The same things were measured in two ways. Each way mixes the same 9 hidden numbers, adds some noise and spreads widely along 5 directions of its own, which tell nothing about the thing.
In the rows, zero is written as 100.
Some things both ways: the first way, then the second way.
[77 84 116 99 136 104 99 136 73 130 90 105 108 102 120 76 131 100 115 103]
[99 104 131 118 82 80 60 67 82 95 88 23 126 83 94 87 114 115 118 77 106 114]

[79 88 61 142 109 77 115 101 111 80 112 102 39 80 166 103 83 126 95 115]
[139 96 78 104 87 99 142 147 140 85 128 117 69 96 152 89 119 83 102 121 119 100]

[104 127 114 89 77 119 123 95 102 101 119 97 104 94 107 88 89 78 55 96]
[140 113 82 83 84 113 109 74 115 140 92 81 123 98 108 85 78 126 111 85 83 85]

[92 100 73 121 67 81 83 90 137 86 128 68 71 69 124 122 102 110 103 124]
[88 134 97 94 118 102 88 117 83 110 115 125 102 123 52 87 98 109 100 97 87 105]

[83 77 168 110 113 96 68 102 78 135 124 106 110 78 112 75 88 81 99 123]
[128 132 110 82 78 90 77 142 133 123 109 115 99 163 101 97 88 67 68 108 90 118]

[120 100 101 107 84 75 91 93 100 102 71 83 114 96 87 99 87 103 106 69]
[117 112 72 118 97 100 110 78 98 121 100 82 111 86 96 85 98 125 128 94 96 81]

[72 147 115 84 114 123 132 68 141 79 112 102 154 94 90 115 124 103 132 124]
[67 57 130 94 103 113 98 58 76 79 110 66 119 92 135 113 104 91 101 88 102 98]

[95 134 69 88 63 115 105 99 99 111 70 86 102 81 125 103 119 135 107 78]
[92 130 85 110 96 109 72 107 90 117 87 136 102 140 100 112 78 101 91 113 85 81]

[63 83 122 153 98 53 89 107 119 112 153 93 63 59 95 70 106 92 101 150]
[114 81 124 101 73 109 123 99 143 69 124 83 93 100 156 92 144 75 112 112 102 86]

[81 146 61 99 112 107 91 108 96 122 54 129 101 112 177 114 112 168 142 51]
[73 72 111 124 103 80 99 120 79 95 111 109 88 92 145 130 94 77 101 85 122 112]

[83 115 115 111 80 96 82 103 114 108 108 84 105 90 106 105 97 105 113 112]
[121 109 112 74 85 119 107 94 129 114 108 105 116 117 87 78 90 92 96 94 83 91]

[58 92 141 105 135 97 112 96 112 120 148 113 118 88 102 80 149 86 120 147]
[117 98 121 129 94 81 84 118 95 80 110 106 120 93 106 91 102 91 116 89 109 86]

[105 124 110 79 132 108 83 72 85 112 92 123 117 88 106 90 88 107 101 77]
[67 110 105 102 118 94 113 116 79 81 89 129 68 53 95 98 105 131 106 96 107 120]

[109 144 114 90 119 103 106 64 114 89 106 111 133 100 95 102 105 81 111 85]
[93 82 112 70 86 120 106 84 108 101 97 78 97 106 101 101 123 97 94 103 102 111]

[111 81 104 71 145 122 89 79 70 114 118 126 94 94 101 96 122 79 87 92]
[99 44 117 129 103 69 94 84 82 92 132 100 112 125 138 117 92 59 106 89 110 105]

[103 121 105 81 103 121 111 59 111 109 136 115 120 67 112 84 132 75 77 109]
[92 124 114 100 93 108 97 68 102 114 111 83 115 96 78 70 99 119 126 77 75 92]

[106 142 136 72 131 91 73 79 121 96 77 94 163 125 82 119 80 136 163 84]
[120 65 77 102 120 89 113 129 79 109 129 168 104 133 106 113 67 77 90 101 109 99]

[61 146 69 102 96 121 140 101 145 89 129 107 95 103 148 121 124 128 105 119]
[126 50 122 71 92 107 119 82 128 100 124 91 122 129 147 115 94 58 82 97 87 97]

[96 72 181 132 77 75 67 86 81 105 108 74 96 86 86 96 83 82 129 125]
[62 133 108 111 86 99 69 106 83 114 82 80 93 89 49 86 101 110 109 85 121 114]

[73 90 102 117 113 109 160 65 115 56 104 97 83 91 128 119 110 128 123 134]
[98 70 80 149 98 84 110 115 88 74 107 108 80 84 154 115 98 85 109 118 136 89]

[86 85 102 129 73 73 89 98 120 123 137 106 59 82 130 87 89 114 68 113]
[105 147 100 127 126 55 87 129 80 121 85 125 99 62 65 96 84 141 117 69 85 113]

[104 101 106 62 135 127 107 95 66 103 105 107 101 90 98 78 103 99 83 103]
[83 87 91 131 111 82 95 79 58 91 103 99 95 82 111 99 90 125 119 94 108 105]

[118 76 108 96 103 112 67 102 86 110 102 101 98 90 92 110 64 61 58 84]
[81 127 127 57 116 98 89 85 94 107 75 53 100 75 59 97 104 131 76 86 82 147]

[73 111 124 107 106 104 64 148 80 139 124 92 84 102 142 85 146 89 129 111]
[130 138 106 79 74 126 97 153 128 104 96 144 110 101 45 64 97 101 102 97 114 82]

[94 147 87 108 108 103 147 47 131 74 80 138 120 113 118 123 103 116 110 69]
[73 114 131 84 107 87 99 92 98 88 42 80 77 25 59 98 122 146 98 90 104 133]

[77 122 101 115 67 101 121 86 121 88 67 91 112 97 96 121 109 135 135 94]
[135 100 117 91 67 119 126 53 162 111 87 96 118 85 87 61 85 98 111 101 78 65]

Other things, the second way, with their names:
<1230>: [78 102 142 141 102 63 80 46 91 88 112 67 112 88 92 80 119 110 134 78 76 106]
<1386>: [116 75 91 102 69 117 118 99 123 92 88 120 88 93 138 99 104 93 107 115 116 76]
<1001>: [103 90 108 147 102 65 63 96 54 84 107 52 126 88 125 106 108 110 124 82 120 101]
<1256>: [141 142 83 94 85 95 93 129 130 117 79 138 90 120 81 84 73 110 80 122 89 100]
<365>: [95 86 96 124 94 97 105 79 91 93 100 84 102 77 99 88 110 110 128 95 114 92]
<746>: [74 98 114 127 102 94 105 60 79 98 83 66 113 26 72 82 105 137 143 66 108 89]
<1399>: [76 120 80 95 116 114 99 143 78 103 91 121 87 87 94 119 84 108 87 102 118 100]
<1160>: [129 80 98 105 93 87 92 71 102 126 115 75 132 128 90 92 72 80 99 87 98 99]
<1036>: [111 108 87 71 104 129 120 102 124 104 118 110 98 131 103 97 104 88 85 121 83 92]
<1025>: [85 108 97 128 106 82 82 89 64 110 116 63 113 96 91 94 98 114 124 77 109 110]
<682>: [78 81 90 126 108 87 78 99 67 108 100 131 105 131 96 123 71 77 93 105 109 92]
<186>: [118 120 110 81 113 103 126 97 125 107 88 99 105 55 56 75 90 121 101 85 87 102]
<579>: [139 112 86 94 68 113 90 156 111 103 89 152 98 114 103 87 82 98 95 110 126 84]
<274>: [125 116 113 98 78 105 87 77 108 124 85 81 136 85 52 68 93 121 127 72 93 82]
<479>: [119 135 64 148 102 67 78 130 70 127 94 140 99 96 57 83 75 129 130 88 114 95]
<1253>: [100 65 101 132 94 89 66 122 58 72 104 99 116 116 134 128 107 81 103 105 138 87]
<1225>: [39 80 120 120 101 85 88 75 73 101 121 90 86 112 92 106 115 83 117 83 108 120]
<541>: [152 124 96 82 85 117 94 139 125 124 102 115 138 118 113 98 53 85 81 90 95 70]
<498>: [92 96 110 63 89 122 109 133 121 83 85 142 73 107 97 105 103 86 69 122 112 114]
<268>: [41 98 121 95 101 127 100 64 78 86 88 82 96 64 74 89 108 119 112 89 107 99]
<134>: [91 120 123 35 94 135 86 84 106 98 91 71 107 121 56 81 109 112 70 107 87 130]
<991>: [146 113 104 97 69 93 98 107 130 123 106 118 114 116 95 71 88 101 112 87 91 92]
<58>: [137 76 125 82 75 124 129 76 161 75 111 113 113 111 135 80 92 70 89 122 84 67]
<505>: [84 128 136 43 116 124 100 111 121 85 88 93 99 99 63 97 121 105 67 106 74 124]
<399>: [56 91 89 124 143 80 115 130 52 71 121 110 68 68 137 126 107 109 100 100 117 128]
<558>: [91 142 101 109 103 85 55 87 66 125 77 55 120 95 61 97 106 140 115 78 93 112]
<791>: [109 69 90 96 76 116 106 78 115 110 121 103 105 149 125 98 89 63 94 114 104 87]
<31>: [98 136 81 90 98 122 128 102 125 122 87 119 85 74 85 86 100 127 113 99 85 79]
<322>: [91 108 93 102 104 77 88 111 92 91 53 147 58 92 64 107 116 128 90 127 104 126]
<231>: [120 84 91 130 89 80 91 137 82 105 121 75 114 97 171 117 77 82 106 78 132 97]
<171>: [92 86 82 112 103 115 130 128 93 98 129 141 93 93 140 108 87 86 115 94 114 77]
<608>: [80 130 103 131 117 80 61 123 51 93 94 91 112 83 73 101 93 123 110 84 113 107]
<1352>: [130 142 107 89 80 99 106 61 148 119 79 103 96 97 72 59 98 132 107 107 57 96]
<1303>: [110 111 80 122 112 89 133 141 98 87 112 118 76 54 122 92 97 114 114 101 121 103]
<325>: [136 86 119 68 74 115 118 68 151 92 106 95 102 123 85 64 103 83 84 122 86 105]
<639>: [113 114 92 79 107 114 122 109 120 82 93 106 77 88 118 97 127 123 90 126 86 107]
<486>: [95 94 80 117 111 95 103 121 84 107 107 98 102 100 120 123 93 88 101 99 114 91]
<1401>: [138 145 101 120 59 98 82 110 137 116 95 142 104 128 89 61 85 104 116 105 84 69]
<397>: [73 133 95 123 132 66 63 141 61 93 101 113 85 121 83 125 114 109 91 107 98 127]
<1254>: [119 96 109 109 87 93 78 89 97 80 74 124 105 102 56 79 104 111 102 117 108 94]
<572>: [84 92 132 102 103 81 91 81 91 102 110 62 114 84 58 83 98 90 104 73 108 126]
<91>: [76 69 76 109 117 108 115 95 57 97 98 86 95 59 123 121 93 117 112 92 129 100]
<905>: [131 58 99 87 98 99 111 81 112 105 118 109 115 142 137 114 88 73 84 111 89 94]
<192>: [71 94 106 108 110 125 115 66 90 98 111 76 121 70 78 88 101 103 126 83 101 73]
<668>: [145 72 66 107 87 108 114 130 111 113 124 136 111 141 123 103 76 65 95 115 122 74]
<245>: [100 115 127 87 107 80 70 61 84 92 70 60 109 85 79 90 108 143 91 97 76 131]
<267>: [120 75 74 102 94 100 120 132 108 80 98 127 72 102 104 103 114 86 92 135 137 103]
<1051>: [69 135 111 105 118 114 94 89 74 77 86 94 104 56 78 85 103 146 114 95 87 91]
<868>: [109 141 93 83 110 105 106 120 98 102 74 111 91 55 35 75 121 152 115 94 100 111]
<1280>: [135 124 95 76 95 94 117 139 137 115 89 127 85 91 42 74 86 99 83 104 108 120]
<340>: [101 116 93 111 104 73 61 132 56 106 76 71 101 82 68 108 110 128 103 86 133 133]
<575>: [92 108 92 128 118 85 91 118 54 93 108 107 106 73 111 106 98 130 126 80 110 97]
<1355>: [130 96 112 74 106 91 134 98 163 109 100 114 87 115 127 113 112 78 75 114 60 107]
<1013>: [116 108 107 69 77 145 131 86 159 100 108 86 103 107 121 86 123 88 102 117 79 70]
<298>: [136 91 105 100 87 90 103 55 117 106 91 55 117 85 76 72 112 116 114 98 96 104]
<64>: [68 109 93 110 121 82 79 92 74 115 122 96 92 150 83 115 114 90 96 105 86 121]
<690>: [89 76 125 107 97 82 74 75 75 83 95 76 110 107 91 100 109 99 98 97 107 119]
<211>: [145 93 81 111 76 104 110 104 114 123 120 93 121 110 127 86 71 89 112 89 111 78]
<442>: [103 124 107 79 84 101 83 73 123 117 78 97 90 129 59 81 112 113 90 116 76 117]
<1065>: [87 59 95 85 137 97 127 87 89 89 102 112 91 95 114 136 102 88 79 115 95 111]
<568>: [93 101 98 91 118 107 120 74 112 104 116 92 98 114 108 103 103 94 93 110 70 99]
<618>: [156 69 107 95 64 91 103 86 143 118 127 91 122 155 126 88 94 55 97 100 96 92]
<620>: [51 69 88 93 110 121 126 67 93 89 110 89 69 112 154 127 109 88 86 125 97 107]
<797>: [90 119 129 97 100 88 118 61 124 115 94 65 102 54 43 63 111 120 124 71 82 115]
<403>: [128 110 76 107 107 86 75 113 85 115 109 71 117 142 93 110 107 95 91 110 102 108]
<1100>: [113 125 90 129 88 111 80 69 99 109 103 78 132 113 123 88 84 115 121 99 78 54]
<1081>: [115 75 91 121 103 83 86 72 69 110 117 59 128 112 134 108 84 103 108 85 103 102]
<578>: [114 132 113 83 86 98 84 123 121 106 101 107 96 124 73 83 111 96 92 104 92 114]
<611>: [111 69 82 133 83 94 112 76 102 101 97 131 94 101 135 105 91 96 121 109 106 70]
<482>: [111 107 106 59 90 138 122 87 143 118 107 112 111 125 81 86 98 86 89 106 73 80]
<1317>: [90 70 113 67 104 123 115 94 105 86 119 85 100 118 139 117 105 77 76 108 97 110]
<1097>: [116 109 126 65 91 101 91 78 139 99 90 93 101 139 76 87 108 89 68 122 70 120]
<387>: [113 160 105 66 88 108 70 139 115 124 79 95 100 121 20 78 123 116 89 100 98 124]
<128>: [111 138 81 80 92 116 97 111 118 119 89 101 88 117 70 87 111 115 93 118 92 103]
<1359>: [78 88 95 74 119 115 126 120 106 85 102 124 69 100 113 122 109 90 73 123 103 116]
<718>: [82 55 105 98 125 107 130 79 91 72 108 79 98 70 129 123 118 92 99 107 106 98]
<679>: [131 125 105 134 76 67 71 107 110 99 78 112 97 99 75 74 105 117 118 105 102 100]
<22>: [141 127 118 56 98 96 83 93 126 90 76 130 100 135 72 79 94 120 61 130 59 122]
<1046>: [139 95 93 99 91 104 90 129 99 104 113 141 124 131 86 88 67 81 92 100 112 83]
<1243>: [63 98 127 101 98 94 73 88 85 87 83 85 93 107 111 120 115 99 89 103 98 115]
<335>: [58 80 92 140 109 88 88 95 69 112 124 77 105 114 116 127 91 65 110 88 122 93]
<201>: [112 118 94 95 91 96 106 89 113 123 102 86 99 99 69 78 112 115 117 92 92 109]
<145>: [73 126 101 131 102 83 53 101 36 114 109 78 122 95 62 82 77 130 128 62 117 112]
<957>: [59 64 126 113 108 99 71 68 49 93 129 42 139 114 128 123 93 78 106 68 110 101]
<561>: [96 132 130 86 89 105 70 76 113 94 89 44 115 110 67 79 125 112 95 103 83 113]
<532>: [95 118 118 72 80 107 65 78 98 102 66 101 98 122 69 87 109 124 88 112 85 117]
<502>: [65 89 133 93 84 93 62 125 82 91 118 112 92 157 115 116 96 57 74 96 116 128]
<17>: [55 100 91 99 139 108 113 107 63 90 70 100 85 35 81 128 106 133 100 94 112 106]
<732>: [148 131 101 77 93 90 77 104 114 124 84 89 123 122 52 81 85 115 85 99 84 111]
<1385>: [60 112 135 126 118 65 65 97 64 87 101 106 98 97 87 109 109 109 108 83 90 120]
<752>: [108 90 82 112 90 90 91 139 102 76 108 136 65 146 127 111 114 74 79 146 122 113]
<288>: [129 142 111 91 91 82 70 120 106 123 80 100 117 108 66 87 97 123 99 85 85 110]
<265>: [111 97 104 92 65 99 85 97 127 119 110 81 94 156 110 100 129 71 98 112 100 108]
<416>: [91 131 73 104 121 104 111 87 62 113 105 71 100 59 83 78 94 158 127 80 98 111]
<953>: [57 74 105 95 95 133 78 93 74 93 119 79 117 147 144 135 95 61 81 105 112 86]
<199>: [151 92 102 104 73 104 106 107 136 118 122 139 128 137 111 82 79 70 111 94 89 63]
<624>: [62 84 120 79 112 107 115 34 86 97 69 59 93 40 52 89 136 148 124 84 92 119]
<941>: [46 87 139 105 88 114 99 59 104 96 87 43 106 58 94 105 133 95 125 74 106 94]
<994>: [125 131 89 99 85 62 67 100 108 140 84 89 87 143 31 79 106 107 93 106 96 143]
<1182>: [97 122 110 108 97 110 79 97 70 113 89 77 140 60 75 82 67 132 121 59 108 81]
<511>: [108 104 73 111 113 103 117 140 95 96 138 128 90 124 151 114 107 87 103 112 99 89]
<1190>: [118 73 71 123 83 109 136 95 117 98 133 121 87 113 142 85 91 77 119 114 115 76]
<617>: [58 56 83 125 84 136 137 92 96 87 107 104 80 63 152 117 118 83 130 103 138 62]
<1181>: [132 135 93 89 78 126 113 100 139 123 102 114 115 104 80 64 88 111 113 97 82 68]
<920>: [97 89 136 37 95 120 109 61 144 100 87 100 94 135 83 101 123 88 66 119 60 121]
<577>: [129 73 102 75 89 124 133 63 128 112 117 77 128 101 116 86 80 84 97 94 89 81]
<451>: [126 82 77 112 89 98 117 145 112 86 125 128 80 126 151 107 94 68 86 127 127 98]
<601>: [117 94 121 80 95 86 85 107 115 108 95 114 105 131 88 103 95 83 78 102 90 119]
<913>: [57 106 100 105 135 89 105 115 68 103 101 107 86 72 94 125 98 111 100 84 103 117]
<332>: [146 123 106 106 82 81 100 124 142 95 85 137 87 103 103 81 99 104 95 118 88 96]
<229>: [43 96 105 107 107 107 104 65 88 87 60 58 74 50 120 125 128 126 105 108 104 106]
<1080>: [59 89 125 104 113 99 83 111 68 62 84 85 92 71 131 130 117 106 90 101 116 109]
<850>: [77 107 99 112 106 105 111 105 107 81 80 94 80 57 74 101 132 110 112 111 116 92]
<1249>: [101 65 77 143 119 73 104 111 53 110 128 97 117 88 159 130 61 88 115 74 123 90]
<1265>: [90 126 93 97 104 106 78 122 80 104 88 85 100 102 96 110 97 114 89 102 108 108]
<1308>: [62 95 88 110 132 85 81 100 49 77 97 114 77 118 90 124 119 113 90 124 103 127]
<598>: [101 115 106 93 91 100 119 103 137 100 102 129 71 107 98 85 111 95 97 116 84 106]
<104>: [89 94 69 118 94 104 66 123 65 91 92 101 88 146 150 138 100 93 81 132 122 97]
<703>: [93 121 110 92 92 105 88 86 91 112 81 46 112 64 62 80 101 130 110 78 109 116]
<496>: [80 88 80 118 127 95 107 124 78 102 118 154 91 124 117 132 88 81 96 109 97 86]
<1175>: [55 102 115 87 100 109 104 116 103 85 98 150 62 109 85 104 122 93 92 114 101 115]
<1198>: [128 114 95 74 105 114 124 116 128 103 101 127 99 97 75 83 103 106 94 108 87 95]
<300>: [100 123 103 105 106 84 77 142 84 108 91 151 100 110 51 97 79 100 92 93 106 107]
<258>: [62 122 89 120 127 102 106 98 63 93 103 69 95 49 85 96 106 134 122 84 110 104]
<189>: [96 141 120 104 110 84 85 68 85 103 107 49 116 75 61 62 122 149 129 72 73 118]
<1071>: [88 54 89 103 111 102 98 93 64 98 113 132 106 125 106 121 85 83 99 100 115 96]
<1294>: [134 126 84 116 94 97 121 100 120 101 101 90 99 66 80 63 106 128 126 100 99 91]
<657>: [127 113 124 93 94 100 95 68 111 105 121 80 137 114 74 59 82 105 108 82 73 96]
<869>: [88 135 98 86 95 128 103 106 101 105 77 140 95 74 45 71 86 133 108 98 98 86]
<378>: [66 91 133 84 128 103 112 75 82 91 106 56 114 52 71 98 115 115 110 69 96 117]
<149>: [72 50 115 90 101 113 106 70 97 77 119 80 99 129 132 121 118 63 85 118 105 103]

Some of these things the first way, each followed by its name:
[108 102 140 103 130 68 61 114 66 145 93 110 117 102 100 55 114 92 119 75] => <265>
[109 85 119 89 104 128 124 57 113 76 119 107 110 91 111 127 87 74 72 110] => <1249>
[70 113 119 114 118 79 110 100 136 107 86 94 155 91 95 98 128 118 152 113] => <561>
[94 81 141 115 68 102 84 109 96 101 122 74 86 89 105 108 84 78 89 126] => <1399>
[104 107 127 87 132 93 57 105 83 130 78 112 131 108 83 92 90 107 123 67] => <601>
[90 114 81 108 84 96 83 91 77 120 68 103 88 64 122 80 106 136 114 79] => <1401>
[94 111 149 94 114 106 118 80 113 75 112 85 131 113 98 116 105 93 132 122] => <668>
[91 147 151 86 95 99 75 100 99 119 71 87 163 107 79 92 106 122 160 87] => <869>
[92 93 95 124 76 78 108 97 103 80 109 72 50 91 136 103 89 138 110 117] => <479>
[65 141 88 106 71 109 128 116 121 115 116 94 103 92 159 93 146 127 115 115] => <1181>
[77 116 117 124 120 91 138 108 119 76 124 97 90 117 145 108 107 105 121 126] => <340>
[72 77 112 126 118 81 125 89 128 78 130 88 94 76 95 98 104 91 107 146] => <1001>
[125 97 111 53 125 130 76 107 43 135 73 108 123 94 89 74 103 88 78 58] => <620>
[69 110 79 96 117 119 105 137 90 127 109 108 86 90 132 92 134 104 98 103] => <1080>
[88 93 131 126 129 61 97 67 112 59 75 81 115 87 73 106 58 132 164 118] => <752>
[97 99 145 96 105 92 79 111 82 132 92 98 121 114 82 83 126 94 121 88] => <746>
[88 119 82 91 125 82 117 90 131 78 97 84 117 98 99 101 111 143 138 111] => <1308>
[130 84 138 78 118 99 71 94 78 107 104 81 127 83 71 83 61 58 72 92] => <416>
[126 88 117 84 135 93 64 83 80 117 62 103 143 94 93 99 97 89 120 63] => <1025>
[74 103 128 102 105 107 88 122 110 105 126 80 103 90 103 98 94 92 100 131] => <1317>
[93 96 95 119 98 84 121 71 153 62 105 86 115 104 73 139 97 95 114 112] => <718>
[100 84 60 78 86 124 84 152 59 149 68 86 93 77 110 77 147 97 70 73] => <1100>
[98 123 113 98 96 100 92 64 110 103 102 107 125 85 93 103 115 94 113 93] => <199>
[110 99 117 103 90 80 83 76 91 112 75 102 116 74 56 77 69 111 90 78] => <1352>
[92 82 145 93 117 99 95 92 100 97 130 86 112 89 66 92 115 72 108 130] => <149>
[68 118 113 93 112 113 115 112 95 127 123 111 101 89 122 74 141 112 103 116] => <1243>
[102 44 85 107 96 119 87 114 73 110 136 86 42 69 115 106 113 55 45 123] => <608>
[128 91 112 85 109 121 83 77 71 96 71 105 116 88 97 113 79 68 87 68] => <211>
[66 120 72 116 106 65 80 177 104 131 82 83 87 107 126 71 98 157 125 94] => <639>
[88 81 90 96 123 140 109 127 61 120 111 120 65 90 172 96 110 81 59 98] => <231>
[105 118 100 89 110 124 132 55 100 80 60 119 132 92 113 115 88 116 109 78] => <1256>
[80 103 85 95 93 125 145 102 122 74 112 83 86 113 150 133 122 126 110 125] => <1160>
[90 83 79 118 106 75 101 138 96 89 77 77 68 113 103 110 92 125 113 94] => <298>
[124 89 122 89 107 86 49 99 96 115 75 82 139 89 57 99 81 75 108 75] => <1036>
[82 115 122 112 102 78 124 70 147 121 129 130 133 99 102 86 109 111 89 106] => <1355>
[71 109 121 96 80 118 67 166 79 143 84 74 109 103 122 100 120 104 118 103] => <1182>
[125 59 106 118 109 72 88 43 116 88 131 104 93 60 73 101 84 58 66 112] => <397>
[108 79 104 64 135 120 76 152 50 135 81 93 105 106 106 81 98 97 83 77] => <1081>
[78 143 126 125 51 85 132 77 146 101 129 90 111 92 122 91 115 119 107 119] => <31>
[63 139 126 119 92 105 107 108 99 84 111 85 88 91 130 100 91 119 135 129] => <579>
[82 141 80 127 76 86 98 65 126 86 125 98 63 74 132 105 101 138 125 115] => <1175>
[84 106 89 96 97 111 100 123 101 110 115 94 74 105 143 105 109 115 94 104] => <1359>
[106 100 102 111 81 108 101 82 88 128 127 118 76 89 118 94 157 53 72 87] => <941>
[113 74 107 87 105 120 61 101 60 107 113 78 70 68 113 99 90 74 80 106] => <145>
[110 120 96 100 83 119 74 88 113 104 31 102 161 96 100 143 81 92 118 51] => <541>
[111 81 84 85 144 95 57 118 76 128 69 111 108 96 121 96 84 120 108 64] => <399>
[67 112 72 112 96 95 108 119 122 95 90 89 88 97 121 111 102 149 122 110] => <1097>
[80 84 107 126 111 76 72 132 94 90 92 66 77 94 79 106 101 100 137 114] => <1253>
[125 118 96 73 136 103 74 88 98 122 72 122 150 110 91 106 117 84 109 49] => <1198>
[113 94 86 124 78 81 83 97 113 93 55 84 109 105 108 131 86 112 121 68] => <486>
[93 111 57 109 57 118 77 124 103 95 68 59 83 78 124 135 105 107 110 93] => <953>
[98 91 120 134 100 51 33 110 99 122 67 86 111 86 85 97 65 113 138 80] => <578>
[106 115 78 66 140 114 90 77 96 95 70 115 135 78 51 100 68 104 88 75] => <22>
[114 87 111 96 83 90 79 83 105 114 129 88 93 85 88 100 105 86 80 103] => <496>
[77 118 121 98 114 83 82 124 111 126 118 93 119 96 108 78 111 117 123 114] => <575>
[87 75 105 102 91 114 76 126 97 110 126 72 83 76 105 112 114 72 86 130] => <957>
[123 62 127 77 147 126 78 75 69 115 106 123 110 100 102 116 120 55 93 87] => <572>
[98 75 116 104 77 95 63 136 91 129 103 63 97 99 89 105 137 79 110 106] => <192>
[101 87 78 125 79 86 66 144 82 107 57 73 65 100 128 121 78 114 110 75] => <703>
[112 68 86 95 96 99 47 153 68 143 71 96 77 113 111 110 97 96 83 59] => <186>
[90 127 99 100 76 99 74 111 97 104 64 74 107 93 97 115 105 124 146 87] => <268>
[100 113 114 102 78 89 84 86 118 64 115 58 87 95 67 127 71 107 123 121] => <1071>
[95 99 85 122 70 92 93 112 101 124 125 93 74 76 110 91 129 69 69 102] => <1013>
[114 134 100 91 123 88 114 58 92 83 78 119 102 107 80 91 83 126 115 64] => <322>
[99 90 91 120 86 76 63 106 131 105 106 84 96 98 97 134 93 88 103 97] => <378>
